Every row belongs to one group in each of 4 separate groupings. Each group adds its own fixed numbers to the row, and there is some noise. The rows also spread widely along 10 directions, which tell nothing about the answers.
In the rows, zero is written as 128.
Known rows, each followed by its group in each grouping:
[125 111 110  80 136 142 164 128 143 152 130 193 127 119 128 114 155 129
 102 108 130 147 192 125 120 125 141 108  96 122 179  98 163 119 146 134
 183 150 139]
Vifib zupe Pala z181
[121 102 135 153 112 153 166 112 187 157 118 133 167 134 135 154 149 161
 138 104 133 110 152 139 143  87 154 152 130 161 127 129 141 133  99 131
 131 127 169]
Vifib roneb Rol z503
[166 103 130 136 119  90  83 121  82 101 144 115 108 107 145 128 128  42
 126 118 113 127  62 126 100 109 115  79 132 143  66  90 146 177  71 126
 156 146  96]
rul roneb zalig z215
[125 156  97 117 139 102 126 108 153 177 130 144 119 149 126 127 160 121
 106 114 121 129 174 129 113 121 132 126 130 133 124  99 124 124 154 132
 165 155 133]
Vik vorit Pala z464
[151 152 105 110 140 123 139 126 130 138 112 114 131 164 122 129 131 132
  86 139 139 174 140 115 144 139 152 119  98  97 125  82 132 117 169 133
 134 153 133]
Vik rovaz zalig z464
[130 108 144 102 109 147 184 129 151  99 114 140 128 117 180 156  78  94
 100  94 147 138 105 138 188 152 184  97 165 109 178 130 157 138  66 159
 128 117 140]
doni zupe Rol z503
[178 145  95 120 106 168  86 162  69 192 116 130 141 133 108  85 122 133
  73 169 110 146  99 130 113 126 137 138 141 152 108  86 139 104 130 147
 137 128 132]
rul vene Pala z215
[145 161 112 123 101 132 107 149  75 135  98  91 184 151 105  97 134 150
  68 181 116 181 134 101 125 149 139 123  74 103 163  82 132 101 192 145
  80 148  97]
doni vorit zalig z181
[146 128 122 118 132 103 118 106 154 154 131 161  74 141 132 111 134 102
 143 111 141 123 138 157 101  88 137 126 140 140  89 107 143 130 121 106
 184 133 152]
rul rovaz zalig z503
[180 166 124 139 139 125 139 115 139 178 138 133 133 141 159 138 143  99
  94 116  99 144 113 139 145 125 158 108 135 129  66  80 124 149  74 142
 176 154 149]
rul vene Pala z215
[135 109 148 189  94 109  83 113 100 106 129  83 170 117 127 132 121 145
 153 141 126 103  92 132 109  95 112 154 133 157 108 121 127 145  98 130
  75 119 106]
rul vorit Pala z181
[157 155 162 135 118  87 133 154  76 129 115 108 143 143 141  99 106 128
 123 154 123 147 136 106 132 169 116 112  59 116 162  86 127  76 138 151
  80 143  83]
doni rovaz Rol z464
[185 137 177 164 103 105 189 115 148 150 136 167 130 106 180 114 144  75
 119 113  76 116 142 131 122 118 158  89 136 140  90 127 167 136  37 137
 141 149 134]
rul vene Rol z464
[130 136 121 139 149 128  97 128 121 185 133 139 104 157 135 127  94 151
 169 100 143  97 103 173 153 140 113 164 163 177 122  91  71  95  87 160
 156 102 138]
doni zupe Pala z181
[ 89 144  95 107 116  90 140 110 152 105 113  89 176 160 132 127  82 150
  99 139 116 122 168  96 152 169 124 147 115  93 240 136 121  91 200 146
  85 158 116]
Vifib roneb zalig z464
[ 87 118  84 124 142 158 125 125 150 113 107  84 167 144 121 171  98 136
 102 106 140 123  90 116 187 134 139 143 181 132 176 108 124 143 112 174
 125 119 151]
doni rovaz Rol z464
[ 62  72  98 128 116  99 137  88 188  82 126 122 177  97 106 157 167 122
 125 108 115 102 175  97 102  64 122 137 134 138 180 161 178 170 162 110
 132 159 144]
Vifib roneb Rol z464
[135 125 130 133 109 150 116 162  99 190 104 142 159 133 106  87 126 190
 119 157 131 111 160 128 122 123 122 165 111 164 176 119 136  61 152 148
  98 119 124]
doni vene Pala z464
[159 113 144  76 132 127 169 159 106 119 120 164  99 124 176 126 120  97
 102 111 161 162 145 125 167 167 167  62  83  98 167  89 153 111 101 151
 149 131 103]
doni vorit zalig z215
[ 97  64 135  96 124  87 129 125 141  83 135 147  99 115 146 143  99 149
 172 109 189  94 168 129 142 119 126 140 107 130 204 148 147 107 145 118
 126 115 113]
Vik roneb Pala z215
[132 145 124 132 138  87  79 133  84 148 140 104 126 153 145 125  98 137
 156 120 148 110 124 129 134 157  94 139  95 142 141  82  79  95 128 153
 110 137  89]
Vifib vorit Pala z215
[ 95 136  88  92 108  71 113 101 123  68 133 103 149 128 142 129  91  75
  80 140 111 140 143 103 121 155 119 110 140  83 218 135 137 138 174 143
 106 166  97]
Vifib vorit Pala z181
[151 165 160 147 145  56 134 115 127 166 145 134 108 156 169 111 125 127
 174 103 102 102 160 130 129 157 101 123  88 135 122  78  84  89  96 156
 137 155  98]
rul vene Rol z464
[154 120 164 148 109  91 161 116 151  83 115  98 137 134 155 163  89 125
 135 140 149 130 108 133 171 126 175 133 112 117 126 144 128 124 106 117
  81 136 135]
doni roneb Rol z464
[ 99 134 109 125 119 122 143 108 180 150 124 131 162 139 106 126 144 178
 103 139 141 119 187 123 129  95 146 170 126 130 177 152 152 104 178 107
 132 139 169]
doni rovaz Pala z215
[147 110 148 161 127 113  91 145  86 154 134 126 122 127 118 111 143 159
 176 126 151 110 134 127 101 106  93 148  88 170  99  85 121 100 114 134
 117 116 108]
Vik rovaz Rol z215
[165 147 142 148 130 113 123 131 101 136 130 106 133 144 147 124  99 118
 122 133 119 134  99 125 143 147 128 121 119 126 110  84 124 116  97 148
 123 137 117]
rul rovaz Pala z464
[125 145  96 130 122 138 135 113 170 178 110 142 152 134 106 119 175 128
  87 130 111 134 160 132 107  87 159 133 154 146 112 127 152 130 153 114
 156 146 164]
doni vorit zalig z464
[163  94 130 141 116 136 110 128 106 141 132 158 120  97 138 118 132  68
 115 124 108 111 100 138 105  90 130 112 165 167  88 129 163 149  68 132
 143 133 129]
Vifib vene Pala z464

New rows. What belongs after each?
[110  87 153 171 121 113  94 127 121 104 125 106 136 126 137 148 112 157
 189 113 165  92 106 147 143 103 114 151 134 161 139 123 104 123  91 145
  89  96 111]
doni vorit zalig z181
[138 143 111 107 133  92 184  76 214  98 125 128 140 141 148 173 133 109
  70 129 124 159 167 125 160 102 205 125 124  76 130 153 150 162 153  93
 137 189 180]
Vifib vene Pala z464
[130 142 137 158 144 118 183  89 201 129 131 111 173 149 145 178 145 145
 111 104 128 135 155 123 166 107 167 136 114 115 115 118 136 148 106 125
 134 157 173]
Vifib rovaz Pala z464
[121 107  92  97 124 113 132  99 160 132 140 187 111 101 122 123 179  63
  92 109 113 136 172 134  80  76 141  96 147 135 126 133 179 168 130 107
 197 156 151]
Vifib vorit Pala z181
[170 114 161 136 131  81 121 113 136 121 147 142  73 137 171 151  87 117
 173 113 180 109 116 173 150 118 154 132 120 142  84 130 100 114  79 107
 124 124 134]
Vifib vorit Pala z215
[154 153 133 148 124  78 112 110 121 134 123  99 143 148 132 117 130 137
 126 147 109 136 133 118 118 123 132 137  97 117 109 100 112 120 148 122
 105 167 118]
rul vene zalig z464
[142 102  96 110 100 155 100 148  90 114 108 120 156  97 106 116 124  78
  51 160 108 145  86 109 115  98 153 107 170 135 140 136 189 159 126 135
 118 140 129]
doni vene Pala z464
[ 95  61  98 144 137 153  71 123 110 120 132 118 151 100  96 147 149 116
 146 100 141  91  94 119 104  66  88 138 161 181 121 106 158 168 100 146
 150 120 129]
Vifib rovaz Pala z464
[124 145 125 117 104  92 156 115 136  93 125 102 152 140 174 130  85 119
  96 125 122 136 146 108 158 174 150 109 125  82 199 126 138 116 130 148
  99 145 109]
rul vorit zalig z215
[165 116 167 182 123 111 138 109 152 142 130 139 113 145 135 124 144 160
 169 126 153 120 143 158 120  86 141 158 106 153  73 119 125 112 105 103
 121 117 152]
Vik rovaz zalig z181
[154 113 138 102 125 100 146 137 126 130 110 137 111 147 118 113 133 168
 130 153 164 150 181 122 128 128 149 129  48 113 146 104 136  85 190 108
 114 146 113]
Vik roneb zalig z464
[130 139 140 140 129  87 175 100 168  89 129  97 152 156 170 173 111 121
 119 110 124 143 139 116 181 158 153 117 101  94 156 106 114 145 113 153
 113 150 121]
Vik roneb Rol z181
[124 132 140 147 145  87  86 128 115 175 143 148  95 151 121 101 120 155
 192 118 151  90 150 157 112 118  81 167 112 171 137 100  91  70 124 137
 147 109 120]
doni rovaz Pala z181
[132 185  80 133 145 113  87 108 146 206 134 123 110 182 128 119 111 143
 132 124 120 114 124 166 135 138 119 166 172 150 112  85  64 106 131 149
 170 129 155]
rul vorit Pala z181
[125 112 158 185 134  93 144  89 171 101 142  99 156 134 160 178 137 132
 178  87 120  98 108 139 156 108 127 137 127 146 105 104 108 166  55 143
 131 132 135]
rul roneb Rol z181
[143  68 109  59 124 147 143 149 121 103 118 188  89  99 121 125 131  92
  87 138 164 159 138 138 134 102 169  94 114 123 164 128 190 132 135 117
 174 122 139]
doni roneb Pala z181
[133 127 165 158 116  66 123 119 127 158 154 171  98 127 153  84 108 118
 193 112 126  69 174 145  90 125  84 142 118 168 143 142 123  63  97 122
 128 120 118]
Vifib rovaz Rol z215
[181 148 168 169 136 106 135 131 115 161 136 112 123 164 157 136 116 156
 179 121 131 126 110 154 157 147 126 133  78 150  82  60  78 106  73 153
 122 123 118]
rul roneb Rol z181
[142  96 151 186 114 175 129 150 118 175 113 128 170 128 124 132 150 196
 164 120 135 103 129 139 144 100 122 167 124 187 116  95 122 108  77 167
 100  94 133]
Vik vene Rol z181
[141 174 120 139 112 114 113 130 110 175 110  83 166 180 124  99 110 173
 114 149 110 132 137 117 129 158 113 150  88 126 161  73  97  83 170 152
 100 144 104]
rul roneb zalig z503
[100  72  88  99 116 143 127 111 147  81 120 147 146 105  98 132 154 112
  92 132 144 151 147 112 107  70 143 122 133 119 170 140 193 161 167 110
 143 144 150]
Vifib rovaz zalig z181
[137  95 115  98 138 116 120 115 153 143 122 172  70 130 122 121 116 145
 161 108 166 117 140 163 125  94 156 141 144 144 111 120 128 116 137 100
 174 126 162]
rul zupe zalig z464
[130 136 126 123 140 105 109 115 134 167 135 141 112 149 123 117 150 145
 153 107 142 119 158 135 107 106 110 140  96 141 121  76 126 115 137 130
 167 141 130]
rul rovaz Pala z503
[145  99 144 108 110 138 178 123 143  75 108 121 162 103 146 161 116 110
  72 128 140 167 115 109 166 122 199  95 121  93 148 134 183 161 112 118
 109 148 138]
doni zupe Pala z464
[164 131 161 143 104  82 160 110 147 142 127 166 116 119 148  98 155 119
 133 131 119 125 185 132  91 101 150 109  94 128 104 131 160 110 124  94
 133 151 127]
rul vorit zalig z464
[102 147  95  83 136 123 100 143 106 131 112  96 125 169 130 123  62 143
 108 133 159 136 114 122 172 179 118 142 130 106 226  92 106  86 168 175
 115 123 112]
doni rovaz Pala z503
[146 105 114 101 115 132 141 134 134  86 101 111 120 134 144 153  68 145
 108 150 164 149 103 132 185 132 185 135 145 100 164 133 132 121 135 134
  92 130 152]
rul vene Rol z464
[150 126 162 131 129  68 161  90 168  80 133 117 119 137 156 159 116 134
 140 125 153 139 150 128 149 111 164 124  87  90 123 128 144 136 126  97
 118 157 142]
rul rovaz Pala z464
[135 106 155 120 132 144 211 123 161 111 127 149 159 115 162 154 154 135
 105  95 135 146 170 105 164 132 165  88  89 101 169  97 187 143  91 146
 153 143 140]
rul rovaz Pala z464
[107 106 108 148  91 102 109  94 168 109 123 119 158 111 109 129 112 134
 112 154 115  94 146 130 100  72 144 173 181 144 153 196 155 134 161  94
  91 147 161]
Vifib vene Pala z464
[139 109 117 150 119 173 160 121 170 136 112 132 168 122 129 166 152 135
  92 125 122 142 110 142 165  84 184 136 166 146 109 128 149 164  79 143
 137 123 182]
doni vene Rol z181
[129  85 152 158 102  65  66 100 117  63 133  73 114 129 135 159  63 138
 187 141 178  89  76 149 129  88 121 171 124 148 114 155 104 132 126  96
  56 125 112]
Vifib roneb Pala z503
[ 99  91  97 172  81 160 103 102 161 126 123 122 171  97 112 132 126 127
 109 132 109  86 102 146 103  61 138 167 235 175 136 175 166 165  93 124
 123 105 170]
rul vorit Pala z181
[ 90  94 125 129 131 135 152 134 147 142 126 162 153 122 111 120 185 177
 144 105 140 121 211 110 108 103 101 139  85 145 191 100 162 110 152 147
 148 126 127]
Vik rovaz Rol z181
[118 156 107 180 121 124  65 114 105 157 129  65 178 161 102 122 115 168
 139 144 109 108  95 127 119 120  90 182 145 157 125  88  91 119 135 152
 100 125 128]
rul rovaz Pala z181
[ 93 114  91 170 111 135  84  87 167 130 128  91 177 112 103 163 125 131
 110 119 116  94  78 142 120  60 146 175 226 172  97 163 133 183 109 110
 133 128 182]
doni zupe Pala z215
[130 104 113  98 116  81 131 102 157 123 134 189  95 102 118 101 177 101
 110 134 126 134 205 128  74  72 137 121 107 120 143 144 182 139 176  90
 170 162 135]
Vik vene Pala z181
[138 122  93 107  96 134 105 142  89 135 113 131 144 123 103  84  87 105
  72 170 116 135 123 114 103 133 127 131 152 131 179 141 168  94 167 131
 106 134 129]
Vifib rovaz Pala z464
[115 116  92 151 119 160 116 121 151 171 127 134 163 129 134 124 122 125
 111 106 104  90 117 139 135 109 127 150 202 171 135 129 130 132  87 160
 145 120 158]
Vifib vene zalig z215
